All groups share one centre, and each spreads out both ways along 14 directions, with some noise.
In the rows, 128 means zero.
Known rows, each followed by its group:
[167 138 105 100 106 120 187 158 156 117  76 141 101 103 131 149 146]
(4)
[124 106 129 119 141 165 104  96 145 128 136 142 114 134 136 106 169]
(0)
[175 133 129 184 158 115 197 140 178 163 176 192 136  85 144  85  85]
(3)
[113 202 150 122 120 133 115 115 135 146 139 190 127 140 141 103 172]
(1)
[147 124 135 121 159  89 120  87 153 117 122 139 137 118 125 149 129]
(3)
[138 116 118  76 138 224 104 102  72 119 151 201 105  75  91 157 167]
(0)
[146 146 145 111  76  85 207 179 147  96 121 135 139  62 148 140 125]
(4)
[192 165 122 140 145 148 151 148 152 155 156 106 145 102 126 125 165]
(2)
[128 144 139  93 132 112 121  91 205 130 159 199 145 146 178 123 170]
(0)
[ 76 145 165 104 173 212 125 188  97 111  97 142 189  31 119 106 102]
(5)
[126 120 102 108 143 119 137 136 175 101 144 147 161 104 176 144 130]
(0)
[184 135  74 123  93 159 136 105  85  92 109 140  68 133 140 137 152]
(1)
[ 66  86 236  74 112 143 126 117 113 145 127 123 162 126  51 134  90]
(2)
[156 181 174  99 122 125 133 115  80  70 140 112 120  72 152 149 199]
(1)
[166 123 109 146 172 104  86 144  89 145 154 148 166 127 102 141  77]
(2)
[119 176 106 142 115 137 118 150 127 156 136  77 109 105 144 138 174]
(4)
[128 134 146 147  77 216 212 196 136 117  98 129  58  94 135 134 156]
(4)
[106 130 138  87  90 151 114 107 154 104 111 121 167 107 131 109 153]
(5)
[115  93  95 140 127  91 179 156 180 116 147 119 163 105 118 184  95]
(1)
[135 133  95 196 154 142 162 149 151 123 161 124 144 152 175  71 127]
(4)
[180 156  97 134 104 103 128  93 136 159 139  99  93 101 122 161 108]
(2)
[141 171 128 119 108 127 177 137  40 146 133 144 110 158  55 124 130]
(0)
[144 143 131 146 123 150 142 139 163 143 114 116 132 113 165  86  94]
(0)
[174 160 100 152 119 101 115 135 122 142 144 167  97 134 145 140 142]
(1)
[158 153 175 140  93 126 109 111 158 121 148 171 166 144 118 120 129]
(2)
[222 155 105 139  44 155 122 154 144  88 113 161 104 101 194 117 143]
(0)
[184 103 176 146 135  96 115 110 200 141 165 121 145 126 161 108 143]
(5)
[ 83 121 109  84 109 179 139 109 149 134 115 109 119  92 137 141 119]
(5)
[152 117 145 113  96 122 154 122 165 131 110 139 106 150 110 144 150]
(4)
[141 145  90  73  77 105  78 171 136 129 125 196 134 143 166 178 141]
(3)
[126 142 135 183 145 147 154 190 121 153 111 211  53 166  99 145 164]
(2)
[ 70 145 116 162 120 139  65 125 121 161 171 146 137 143 120 158  99]
(3)
[126 136 169 163 153  59 115  99 120 127 130 151  78  94  78 204 131]
(1)
[190 121 128 134 141 134 120 152 188 151 150 186 163 126 155 113 109]
(2)
[102 176 132  94  47 158 164 146 113 147 101 140  99 105 106 132 122]
(3)
[105 101 116 127 132 203 144 163 148 157 118 151 112 126  73 167 136]
(5)
[120 120 116 110  90 160 162 145 152  95 141 126 149 142 148 119 175]
(1)
[159 151 134  93 119 152 124 161 113 151 153 143 158  82 122 132 123]
(2)
[139 127 107 145  87 119 144  93 135 140 151 135  98 160 119 123 130]
(1)
[125 144 103 103  93  82 158  92 117 132 107 100 101 104  90 166 115]
(4)
[114 131 121 136 142 109 192 121 152 137 124 142  97 137 129 118 140]
(3)
[158 175  85 179  78  97 131 191 143 102 154 164 173 155 156 128 139]
(2)
[132 126 134  94 110 102 139 140 111 171 130 116 141 141  93 123  95]
(3)
[ 99 108  75 109 135  96 108 110  95  82 102 145 142 106 101 157 126]
(0)
[ 99 148 178 178 133 131 117 120 115 101 179 100 148  95 139 132 138]
(1)
[115 141 106 119 132 148 138  97 168 155 104 119 129  91 116 143  82]
(2)
[174 123 102  68  95 173 115 120 121 135 151 183 146 131 154 104 123]
(3)
[114 177 116 133  55  92 224 177 106 135 161 118 105 139 118 119 189]
(2)
[125 140 153 118 100 102 114  86 111 131 171 150 133 136 110 138 134]
(4)
[124  84  67 155 185 152 150 112 170 123 130 150 116 170 153 115 125]
(3)
[111  93 126 176 120 146 157  88 122 125 189  96  75 171 123 130 164]
(3)
[142 116 202 127 117 204 160 113 134  87 145 162 135 130 111  96 172]
(5)
[132  62 121 129 150 122 119  92 203  63 163 131 180  87 182 142 131]
(0)
[102 151 101 175 115 164 174 195 128 108 149 128 128  98 157 124 155]
(3)
[121 150 106 152 100 129 130  99 142  80  98 157 119 157 128 144 145]
(2)
[106 153 224 132 141 118 135 151 115 159 163 152  91 118 135 129 158]
(4)
[160  96 109  82 115 133 169 152 163 149 150 180 142 117 144 151  82]
(5)
[151 105 107 139 105 176 151 168 130 131 130 141 134 181 120 104 136]
(4)
[ 64 115 133  88 155 126 152 132 160 129 109 232 120 114 156 122 115]
(2)
[164 152 167  93 111 122  71  52 148 105 161  83 175 104 158 124 155]
(2)
[103 101 127 126  64 188 156 147 164 132 143  97 148 150 136 100 123]
(5)
[148 139  76 174 114 167 189 141 120 131 160 124 127 121 104 141  92]
(1)
[ 96 176 176 115 114  92 144 105 105 151 132 135 121 132  89 121 139]
(4)
[145  88 131 109 100 173 158 106 134 112 155 173 104 167 118 129 166]
(3)
[ 99 160 153 122 142 129 110 166 144 124 142 162 161 100 139 147 153]
(4)
[ 66 148 123 164 127 250 126  87 158 135 135 159  86 136 135 103 174]
(1)
[139 176 167 101  92 175 186 174 155 132 126 126 119 118 137 131 196]
(1)
[ 94 152 155 120 128 130  75  96 136 138 142 164 177 117  72 122 157]
(5)
[196 159 196  87 146  99 154 188 108 167 135 118  52 105 162 153 206]
(5)
[128 146 106 110 115 179 129 110 161 187 134 161  80 140 144 123 135]
(0)
[168 161  92  89 165 107 141 118 153 159 121 208 126 145 139 114 144]
(1)
[126 133 170 154 155 152 174 161 142 140 121 141 111 105  91 135 150]
(3)
[135 206 129  71  64 127 103 122 103 163 124 153 131 146 126 102 163]
(4)
[127 108 147 122 153 159 170 127 126 122 165 137 137 123 146 112 119]
(5)
[ 95 114 134 147 147 134 147 102 128  98 129 115 164 142 105 104 130]
(5)
[ 96 155  38 110 108 159 152 113 119 149 132 150  98 122 135 156  96]
(0)
[198  63 217 148 171 175 199 128 155  78 170 141  98 122 147 129 181]
(5)
[149 145 127 110  89  86 143  77 100 104 169 105 173 128 105 123 127]
(2)
[139 102  85 151 146 157 174 165 103 128 143 161  86 138 119 133 148]
(2)
[ 88 136 116 130 150  57 144 114 130 142 142  82 129 129 124 148 132]
(1)
[129 146 103  62 143 108 147  88 140 161 130 137  96 108 143 154 128]
(0)
[111 137 138 103 128 136 106 115 137 143 149 128 141 124 143 125 143]
(4)
[154  98 187 147 118 140 159 180 193  90  99 118 150 107 148 119 140]
(5)
[ 97 172  85 140 140  94 139  81 158 145 105 112 128 110 150 111  77]
(3)
[146 177 136  90 131  86 108 103 119 224 151 108 110 116 159  79  89]
(5)
[109 104 134 154  86 145 125 120 176 102 168 152 155 106 137 163 101]
(4)
[106 174 135 106 105 130 130 139  82 136 153 104 120  71 134 149 136]
(0)
[158 128 118  74 111 143  98 137 126 178  85 174 112 112 111 107 113]
(0)
[109 201 111 118  65 145 171 122 125 189 121 152  48 116 147 105 128]
(3)
[106 159  70 161  80 158 134 136 142 112 159 139 111 117 167 151 156]
(1)
[145 135 105 126 127 133 132 130 128 116 106  95 133 127 128 128 134]
(3)
[116 126 146 119 115 140 172 174 152 142 104 132 118  59  99 173 104]
(4)
[ 88 153  91 144 151 137 140  99 150 161 166 167 113 109 124 177 100]
(0)
[105  78 147 121 174 190 152 154 135  67 142 160 133  81 144 159 153]
(4)
[120 152  57  97  80 112 149 125 110 111  58 133 116 139 142 120  76]
(1)
[115 147 104  92 118  99 132 112 111 192 170 120 139 182 126  88 128]
(5)
[101  83 125 149 186 118 113 135 103 163 115  90 111 185  70 104 165]
(0)
[137 193 130 121 154 119 117 146 135 119 103 224 147 135 148 109 152]
(1)
[136 139 152 134 159 171 102 147 135 107 109 145 153  70 134 122 150]
(5)
[162 159 150 165 108 130 122 140 212 153 132 182 134 105 138 153 114]
(2)
[102 146 143 138 117 138 129 149 143 108 149 127 152 102 145 138 153]
(3)
[119 107 149 123 117 152 149 107 188 117  93 127 139 135 139  93 127]
(0)

New rows. What belongs after each?
[180 174 171 139 169  94 137  70 147 181 132 124  76  78 123 122 138]
(3)
[166 141 112 139 123 116 180 143 131 116  90 134  56  99 157 160 118]
(5)
[143 161 114  92 123 138 108 179 122 156  73 139 143  82 125 119 110]
(5)
[143 193 137 111  57 102 149  66 159 103 142  98 129 137 151 115 192]
(2)
[139 141 123 111 146 144 146 174  79 174 163 199 136 111  77 156  98]
(5)
[ 97 119 140 138 155 172 143 210 100 121 125 148 126 151 122 131 160]
(4)
[102 179  85 158 144 110 128 170  83  87 134  69 166 147 163  95 184]
(3)
[146 155 161 169  66 144 149  97 128 118 159 162 142 173 123  82 115]
(1)
[118 161 100 107 130  97  81 109 140 123 161 174 141 128 128 171 200]
(5)
[137 163 130 168 173 149 106 108 145 133 116 124 146 106 124 118 117]
(3)
[192 163 118 159  73 113 122 118  83  72 188 108 136 156 148 129 215]
(2)
[176 144 104 101 183 195 162 119 150 195 155 163 102  89 148  85 147]
(2)
[104 116 104 196 151 124 133 174 138 132 141 179  97 177 157 123 131]
(2)
[172 170 120 114  93 144 146 143 143 140 132 170 143 121 137  99 143]
(4)
[119 112 126 127  81 164 148 187 157 132 123 157 133 134 137 140 106]
(4)
[159 101  99 149 104 154  94 114  67 165 145 116  96 133  90 102 110]
(0)
[130 158 153 190 102 158 173 128 132 138 143 175 132 141  65 113 114]
(4)
[ 78 126 102 109 125  91 146  73 189 159 129 107  97 149 139 134 144]
(1)
[106 110  96  87 119 172 104 102 118 100 111 121 125 130 127 159 141]
(3)
[174 161 110 132 138  97 160 117 113  96 133 184 164 120 128 101 131]
(3)
[153 145 118 167 147 162 130 154 126  65 173 143 164  50 170 165 129]
(1)
[132 119 100 105 150 143 144 156 144 127 117 147 134 145 162 106 144]
(2)
[148 123 159 152  73 176  86 119 128  82 116 110 184 180  75 138 132]
(3)
[126 146 129 146 149 130  86  85 142 126 183 173 140 143 166 116 143]
(4)
[112 149 122  96  96 138 144 115 131 128 119 135 105 121 147 126 151]
(2)
[104  97 182  71  54 156 140 124 161 138 151 141 126 134 169 114 110]
(4)
[129 144 152  90 127 141 119 126 151 146 109 151 124 152 113 131 170]
(4)
[ 99 111  92 114 156 159 175  98 153 105 127  98 132 146 161  88 165]
(2)
[143 108 115 171 165 163 138  66 146  86 161 136 157 132 144  95 136]
(3)
[114 137 144 135 118 126 190 137 161  76  85 170  99 116 122 160 163]
(4)
[112 176  70 131  87 117  73 131 111 160  93 127 104 136 119 174  88]
(3)
[130  56 121  98 131 210 153 154 195 140  82 171 109 172 136 126 107]
(4)
[141 118 140  91 184 151  69 134 111 193 106 105 133  94 100 146  67]
(2)
[119  97 116 106 132 116 142 183 113 133 123  82  95 153 158 147 155]
(4)
[100 148 111 130 101 136 144 152 102 132 147 141 134 110 140 126 104]
(4)
[124 141 127 143 159 194 105 143 161 159 137 137 126 124 159  96 158]
(5)
[145 156 133 136  65 119 121 132 119 104 110 188 109 105 109 153 139]
(0)
[117 111 131  82 121 117 131 120  99  99 104 125 148 138 123 109 128]
(1)
[163 130 148 120 149 154  99 144  88 153 149  97 159 123  91 124 125]
(2)
[ 96 138 115 134 127 158 122 121 144 145 132 125 139 136 143 105 108]
(2)
[100 138 127 123  86 167 111 119 106  99 169 135 175 105 119 119 142]
(5)
[127 178 171 126 148  91 188 123  95 108 133 166  88 147 131 136 172]
(5)
[ 68  94 161 122 169 105 147 121  86 104 123 191  76 163 115 164 119]
(4)
[ 94 159 143 113 117 115 130  81 162 110 135 162 148 164 138 104 175]
(5)
[151 149 127 107 131 131 175 129 157 172  98  76  89  59 116 137 136]
(4)
[126 104  78 127 149  99 175 135 133 122 111 108  88 115  92 203 143]
(1)
[134  80 158 150  52 103 133 138 207 100 175  75 167 108 163 144 126]
(5)
[149 130 132 159 169 175 108 128 210 108 113 134 143 108 156 150 151]
(2)
[ 90 139 114  55 114 101 149 110 119 150 136 132 109 145 153 116 152]
(3)
[ 98 146 109  85 101  81 115  85 133 122 127  96 181 153 157  91  92]
(2)
[ 87 139 184 129 133 100 125 157  53 129 173  73 169  99  88 131 123]
(1)
[133 135  99 161 141 104 145 132 130 123 154 109 100  86 134 181 147]
(2)
[ 91 144 117 118 137 121 178 129 108  82 140 119 169 115 123 141 129]
(0)
[138  96 131 150 167 132 152 188  74 174 162 141 101 139 120 125  88]
(4)
[167  97 158 114 118 153  96 103 201 132 121 132 149 126 126 103 173]
(5)
[140 134 191 142 154 150  87 122 147 163 118 108 117  67  97 130 143]
(5)
[125 133 159 160 170 109 193 158 133  98 152  93 141  96 155 101 174]
(4)
[118 161 117 131 117 132 117 107 104 139 145  80 124 116 127 130 141]
(2)
[157 131  97 109 132 115 173 129 154 135 138 166 125 128 117 151 138]
(1)
[125 108 133  73 110 110 136 105 103  75 146 169 146 122 144 132 154]
(2)
[148 130 105 122 115 141 194  67 161  87 135 158 107 113 115 164 148]
(1)
[104 158 109 135 189 156 190 122 180 163 116 127  89  68 126 148 160]
(2)
[143 128 156 158 210 144 150 183 139 185 136 111  72 161 174  81 170]
(4)
[110 138 144 157  98 143 119 173 153 166 186 162 152 142 174  82 113]
(2)
[128 124 126 134 130  89 105  80 121 128 203 158 145 155 186  98 107]
(4)
[117 128 171  75 112 124 161  66 158 153 111 154 105  91 110 140  82]
(5)
[180 120 111 159 157 119 110 120  80  90 218 194 114 145 180 110 201]
(2)
[ 99 135 109 157  86 156 144 149  81 117 107  84 123 127 100 108 113]
(0)
[173 130 143  98 111 136 133 155 159 112 156 140 164  98 162 120 170]
(4)
[138 147  49 105 117 117 137 138 159  80 104 149 199 132 151 118 139]
(4)
[130 163 148 108  55 141 230 130 150  98  92 129 103  78 135 112 145]
(4)
[143  96 134 123 126 160 176 126 126 114 127 171 112 115 102 139 105]
(4)
[112 133 168 142 101 156 120 145 182 139 119 146 160 112 116 116 117]
(5)
[161  91 119  96 164 131 159 154 191 115 111  76 114  99 229 114 138]
(5)
[156 139 137 155 179 115 167 158 137 134 120 151 101 127 127 129 161]
(4)
[143 145 136 181 149 114 217 119 122  75 135 101 139 141 107  82 188]
(4)
[164 136 106 186  85 171 123 154 146 134 173 137 141 102 122 146 131]
(4)
[189 101 121 158 152 107 113 105 135 129 144 104 123 112  98 179 106]
(2)
[135 118  93 143 166 151 180 159 175 145 102 122  95 117 181 101 113]
(4)
[146 114 113 108 191 138  95 116 115 140 123 128 138  99  95 137 156]
(5)
[151 142 124 124 130 148 166 163 172 120 102 153 123  65 126 162 143]
(4)
[114 136  76  98 100 129 102 102 107 192 178  86 109 129 205  83  66]
(4)
[133 127 129  95 107 149 175  50 124  93 125 155  77  87 142 134 138]
(4)
